The rows come from 4 hidden closed curves, with some noise, and rows from the same curve form a group. Each curve winds through 4 dimensions. The rows are also pushed far along 2 directions, which tell nothing about the answers.
Some rows, each with its group after it:
4,-19,-2,-2,8,-3,-4,-2,-6,-4,14,-1,12 => risus
11,-15,-8,-1,13,-3,-6,0,-5,2,8,2,3 => ranok
1,-25,-4,3,0,-1,-6,-4,-19,-7,18,4,3 => Bebiz
2,-12,-7,1,-10,4,6,-5,-11,2,5,2,-3 => zugom
6,3,-7,2,-13,9,4,-2,4,12,-3,0,-5 => Bebiz
6,-15,-5,-13,12,-12,0,0,-4,4,0,-6,0 => zugom
-13,9,17,-13,17,-13,-3,1,12,-8,0,-10,11 => ranok
-11,-10,3,-8,13,-5,1,-1,-10,-14,10,-1,5 => risus
3,-11,-9,8,-18,10,8,-6,-11,2,5,4,-2 => zugom
-1,13,9,-1,-2,-2,6,1,20,1,-7,-10,17 => ranok
2,-13,2,-2,7,0,2,-2,-2,-5,12,0,16 => risus
3,9,3,-9,1,0,6,9,17,0,-11,-5,11 => ranok
-9,25,17,-14,13,-15,2,10,30,-8,-18,-17,16 => zugom
-7,8,1,17,-24,10,2,-11,-8,5,1,4,-12 => zugom
6,-4,-6,2,-8,6,8,-4,1,6,2,-1,4 => Bebiz
4,-2,-5,-3,6,-6,-5,0,-3,7,-3,-2,-13 => zugom
-3,-1,6,-8,11,-13,-3,7,7,-11,-4,-8,10 => Bebiz
-2,6,-2,14,-10,4,-2,0,-6,-6,-4,5,-10 => Bebiz
0,5,10,-29,35,-22,-10,12,18,2,-7,-13,6 => risus
1,15,0,-5,4,0,6,7,19,0,-14,-7,4 => risus
-8,16,10,-19,3,-7,-2,9,19,3,-12,-14,-1 => Bebiz
-5,5,1,18,-12,7,12,-7,-7,-11,-2,7,4 => Bebiz
10,-20,-9,0,7,-2,-9,-2,-9,2,12,1,0 => risus
-2,-12,0,5,8,3,-6,-5,-12,-6,18,6,4 => ranok
10,7,-5,2,-14,6,4,3,8,11,-10,0,-4 => ranok
-4,-2,2,12,-6,8,-2,-8,-5,-3,12,5,3 => ranok
10,-17,-14,6,8,-1,-11,-2,-16,2,9,7,-12 => zugom
-2,5,-6,5,0,11,8,0,-4,-3,-1,9,-5 => risus
-2,19,-6,3,-5,9,12,5,12,-5,-15,-1,-4 => risus
-5,-7,2,-8,6,-2,3,-5,-8,2,7,0,-2 => Bebiz
5,-8,0,2,-6,-2,3,-5,-1,5,5,-3,8 => ranok
-5,17,4,-16,6,-6,4,12,19,-1,-19,-10,-1 => zugom

New rows, each followed by its group:
9,-4,-13,14,-23,11,5,-10,-9,15,-1,4,-15 => zugom
-2,6,7,-2,7,-8,0,1,11,-4,-4,-8,10 => zugom
-5,17,5,11,-12,3,13,1,12,-9,-13,-2,12 => Bebiz
3,-9,-6,-4,7,1,-9,3,-12,2,7,8,-12 => ranok
3,0,-11,21,-40,22,13,-10,-10,10,0,8,-11 => zugom
-2,14,1,17,-30,17,1,-5,7,6,-2,1,-4 => risus
4,-10,-11,12,-26,14,9,-8,-13,7,4,7,-8 => zugom
-1,4,-2,-4,-6,4,1,-2,2,10,-2,-2,-8 => Bebiz
3,-1,-2,-15,20,-11,-2,12,10,-6,-6,-8,6 => zugom
-2,22,5,-9,1,-2,7,13,26,-5,-20,-10,8 => zugom
0,0,-5,15,-6,3,-3,-1,-11,-6,-1,8,-11 => Bebiz
-1,-1,-6,-16,27,-11,2,8,3,-9,-7,-6,-2 => risus
-4,2,1,6,0,2,-3,1,-1,-8,3,2,2 => zugom
2,8,-8,15,-22,17,8,-8,-4,10,-3,8,-12 => Bebiz
-5,-16,2,-6,14,-14,-10,-8,-18,0,11,-1,-10 => zugom
15,-34,-13,8,9,-2,-8,-11,-22,3,24,6,5 => ranok
0,-4,3,-14,26,-21,-9,10,3,-11,-6,-8,2 => Bebiz
-6,10,0,-17,23,-10,5,10,12,-9,-13,-9,1 => risus
-6,7,11,-20,30,-16,-7,8,14,-7,-2,-10,10 => ranok
-2,-17,-3,0,17,-8,3,-5,-19,-11,9,5,2 => Bebiz
-1,-4,-2,6,2,-1,-8,-4,-9,0,6,3,-10 => zugom
-2,13,3,5,0,6,0,1,10,-1,-2,1,3 => ranok
-1,-12,2,-21,27,-21,-15,10,-1,-5,2,-9,-2 => Bebiz
2,14,-2,17,-20,9,1,2,6,-2,-10,2,-5 => Bebiz
1,1,-3,-2,-5,10,1,7,-3,-1,-1,9,-5 => ranok
-2,7,5,-17,7,-12,7,5,16,3,-14,-14,7 => zugom
2,-15,-2,-1,16,-12,-3,2,-8,-13,4,-1,8 => Bebiz
-4,-13,4,-5,13,-15,-7,-8,-12,2,9,-4,-3 => zugom
-10,5,8,-8,-2,-4,-3,2,3,-2,-1,-5,-4 => Bebiz
4,-8,-6,-8,15,-11,-8,0,-6,6,-1,-4,-12 => zugom
2,-21,-6,8,8,5,-8,-7,-21,-6,24,11,2 => ranok
0,-14,4,-2,3,-4,-9,-3,-5,0,15,-1,7 => risus
-2,2,-8,10,-21,16,6,1,-7,-2,-1,8,-9 => zugom
-3,22,7,2,-3,0,3,6,21,-4,-14,-7,7 => zugom
10,-26,-14,-6,10,-3,-1,2,-13,-3,9,2,3 => zugom
-12,23,7,12,-25,15,7,0,9,-5,-9,2,-3 => zugom
-5,16,10,7,-10,0,6,-4,14,1,-8,-8,8 => zugom
-4,11,-5,1,2,5,4,3,2,-3,-8,2,-10 => risus
-10,23,20,-23,17,-25,3,4,29,4,-22,-24,9 => zugom
-1,-15,-1,-8,7,-2,5,-6,-8,0,11,-1,7 => Bebiz
10,-13,-24,17,-7,16,4,-5,-19,-1,6,14,-15 => risus
-2,5,-3,10,-28,14,14,-4,0,4,-4,1,-1 => zugom
13,-14,-16,11,-4,8,-1,-1,-9,1,6,6,-1 => zugom
3,17,-5,12,-30,12,11,-6,8,16,-14,-2,-12 => zugom
-11,13,9,-1,12,-11,5,3,3,-13,-12,-2,2 => Bebiz
-11,35,15,-8,-17,2,5,9,31,4,-23,-14,0 => Bebiz
-7,2,2,-2,-11,6,1,-4,-3,5,4,0,-7 => Bebiz
6,-5,-7,0,-7,4,8,2,2,0,-3,-2,5 => zugom
1,-4,0,-24,31,-18,-5,14,9,-8,-7,-10,5 => zugom
-1,-3,-1,4,3,-4,-8,-5,-8,4,4,1,-12 => zugom
13,-23,-16,19,-11,5,-5,-16,-25,14,14,8,-15 => zugom
5,-14,-6,-2,3,7,1,5,-8,-6,9,9,6 => ranok
-5,0,-2,-6,-2,3,2,6,-2,-6,-3,1,-4 => zugom
10,-8,-8,25,-31,17,6,-13,-8,10,8,7,3 => ranok
12,-30,-13,-10,16,-12,-4,-3,-18,6,11,-1,-5 => zugom
-6,13,8,-5,2,-11,-2,-4,8,8,-10,-10,-7 => zugom
